The groups are shells around one centre, one inside the other: the same stretched ball of 2 dimensions in 7 sizes.
Some rows, each with its group after it:
[ -0.3  10.9 -19.6  40.3  50.6  -9.9 -68.4 -17.3 -34.3  20.9  12.0]  z_706
[ -0.5  11.6 -23.3  42.4  54.2 -10.7 -72.2 -20.0 -39.0  22.2  15.3]  z_810
[  0.7  -6.0  23.1 -37.5 -44.1   8.8  57.5  14.4  26.6 -17.4  -4.9]  z_752
[ -0.2  10.7 -17.5  40.8  50.3  -9.8 -68.9 -16.0 -32.0  20.8   9.6]  z_395
[  0.9  -3.4  22.8 -21.6 -28.0   5.9  32.6  13.8  24.2 -10.5 -10.6]  z_395
[  0.7  -1.0  16.4 -10.8 -14.8   3.3  15.2   9.0  15.0  -5.1  -7.6]  z_810
[  0.9  -6.7  27.2 -39.3 -47.5   9.6  60.7  17.3  31.7 -18.6  -8.8]  z_415
[ -0.2   4.8  -9.1   9.6  15.8  -3.2 -19.7  -9.3 -17.8   6.4  12.2]  z_810
[ -0.3   8.9 -17.4  29.4  38.9  -7.7 -51.3 -15.6 -30.3  15.9  13.7]  z_811
[ 0.4  2.5  6.6  4.6  4.6 -0.6 -9.9  1.8  1.4  2.6 -2.9]  z_752
[ -0.2   5.7 -11.5  13.3  20.4  -4.1 -25.6 -11.0 -21.1   8.3  13.3]  z_268
[ -0.2  10.1 -17.0  37.1  46.4  -9.0 -63.2 -15.5 -30.8  19.2  10.4]  z_752
[ 0.5  1.9  8.8  2.5  1.6  0.0 -6.4  3.4  4.3  1.5 -4.5]  z_268
[  0.3   4.9  -0.9  15.2  18.1  -3.3 -27.3  -3.7  -8.9   8.0   1.2]  z_811
[  1.0  -8.5  32.0 -47.1 -57.3  11.5  73.4  20.8  38.4 -22.5 -11.0]  z_268
[  0.7  -1.0  16.2 -11.1 -14.9   3.3  15.6   8.9  14.8  -5.2  -7.3]  z_706
[ -0.2   5.3  -9.6  12.3  18.7  -3.7 -23.8  -9.7 -18.8   7.6  11.8]  z_415
[  0.1   7.2  -6.0  25.6  30.6  -5.8 -44.1  -7.5 -16.3  13.1   2.8]  z_395
[  0.8  -6.7  27.2 -39.2 -47.5   9.5  60.7  17.3  31.8 -18.6  -8.8]  z_415
[  0.7  -1.8  18.1 -14.7 -19.3   4.2  21.4  10.3  17.7  -7.0  -8.2]  z_706
[ -0.1   8.7 -12.7  31.0  38.6  -7.4 -53.2 -12.4 -25.0  16.1   8.1]  z_811

New rows. What belongs after each?
[  0.3   3.8   3.0  10.3  11.7  -2.0 -19.2  -0.8  -3.6   5.5  -1.2]  z_752
[  0.6  -5.7  22.0 -36.3 -42.6   8.5  55.5  13.6  25.2 -16.8  -4.2]  z_752
[  1.0  -8.5  32.3 -46.6 -56.9  11.5  72.7  21.1  38.7 -22.3 -11.5]  z_268
[ -0.4   9.5 -20.2  31.6  42.1  -8.4 -55.0 -17.6 -33.9  17.1  15.9]  z_810
[  0.9  -6.2  27.2 -36.0 -44.2   9.0  55.5  17.2  31.3 -17.2 -10.0]  z_415
[  0.9  -5.3  25.1 -31.5 -39.0   8.0  48.5  15.7  28.3 -15.0  -9.4]  z_811
[ -0.4  11.6 -22.2  43.0  54.4 -10.6 -73.0 -19.2 -37.7  22.3  13.8]  z_810
[  0.8  -3.9  22.6 -24.7 -31.1   6.4  37.5  13.8  24.3 -11.7  -9.3]  z_415
[  0.3   4.8   0.7  14.7  17.0  -3.0 -26.4  -2.5  -6.9   7.6  -0.4]  z_810
[ -0.4   8.2 -16.0  26.0  34.9  -6.9 -45.9 -14.5 -28.2  14.3  13.6]  z_811
[ -0.5  12.2 -25.8  44.7  57.5 -11.4 -76.1 -21.8 -42.3  23.4  17.1]  z_395
[ -0.2   5.6 -11.3  13.5  20.5  -4.1 -25.8 -10.9 -20.8   8.3  13.0]  z_810
[ 0.5  1.0 10.7 -1.6 -3.3  1.0  0.2  4.8  7.1 -0.5 -4.9]  z_706
[  0.9  -4.7  25.3 -27.9 -35.4   7.3  42.7  15.7  27.9 -13.5 -11.0]  z_810
[ -0.3  10.3 -19.1  37.2  47.3  -9.3 -63.6 -17.0 -33.4  19.5  12.7]  z_415
[ -0.5   9.6 -20.7  31.8  42.6  -8.4 -55.4 -18.0 -34.6  17.2  16.4]  z_268
[  0.9  -3.6  23.1 -22.7 -29.3   6.2  34.4  14.0  24.6 -10.9 -10.5]  z_268
[  0.3   5.4  -0.9  18.1  21.1  -3.8 -31.8  -3.7  -9.2   9.3   0.1]  z_395
[ -0.3   9.9 -18.4  34.9  44.8  -8.8 -60.0 -16.4 -32.3  18.4  12.7]  z_811
[  0.6  -5.6  21.4 -35.7 -41.6   8.3  54.3  13.2  24.4 -16.4  -3.8]  z_752
[  0.8  -6.3  24.7 -38.2 -45.4   9.1  58.7  15.5  28.6 -17.9  -6.4]  z_415
[  0.9  -7.6  29.6 -43.2 -52.4  10.6  67.0  19.1  35.1 -20.5  -9.9]  z_706
[ -0.4  11.5 -23.4  41.9  53.8 -10.6 -71.4 -20.1 -39.0  21.9  15.6]  z_810
[  0.9  -7.2  29.8 -40.4 -49.7  10.1  62.8  19.1  34.9 -19.4 -11.1]  z_706
[  0.1   7.8  -8.3  27.8  33.7  -6.4 -47.8  -9.1 -19.3  14.3   4.5]  z_810
[ -0.5  11.8 -24.5  42.6  54.9 -10.8 -72.5 -20.9 -40.5  22.3  16.5]  z_268
[  0.7  -2.7  20.0 -18.7 -24.1   5.1  27.9  11.7  20.4  -8.9  -8.6]  z_752
[ 0.0  1.9 -0.7 -3.6 -0.8  0.1  2.0 -3.1 -6.2 -0.2  8.1]  z_752
[  0.4   2.8   6.4   6.4   6.5  -0.9 -12.8   1.6   0.9   3.4  -3.4]  z_268
[  0.8  -7.6  29.3 -43.3 -52.4  10.5  67.2  18.9  34.8 -20.5  -9.6]  z_706
[ 0.1  0.8  2.1 -8.3 -6.6  1.3  9.5 -1.0 -2.1 -2.5  6.8]  z_752
[  0.0   7.6  -9.1  26.6  32.8  -6.3 -46.0  -9.7 -20.1  13.8   5.9]  z_811
[  0.7  -6.4  24.2 -39.4 -46.5   9.3  60.6  15.2  28.1 -18.3  -5.4]  z_706
[  0.9  -8.3  29.5 -47.3 -56.5  11.3  73.5  19.1  35.5 -22.3  -8.2]  z_395
[  0.9  -5.1  25.7 -30.5 -38.2   7.8  47.0  16.0  28.8 -14.7 -10.4]  z_752
[ -0.4   9.3 -19.1  31.0  41.1  -8.2 -54.0 -16.8 -32.5  16.8  14.9]  z_752
[ -0.4  10.0 -20.8  34.3  45.1  -8.9 -59.3 -18.1 -35.0  18.4  15.6]  z_706
[ -0.4  10.0 -19.7  35.2  45.5  -8.9 -60.5 -17.4 -33.8  18.6  14.1]  z_415
[  0.7  -1.2  16.3 -12.4 -16.3   3.6  17.7   9.0  15.1  -5.8  -7.0]  z_415
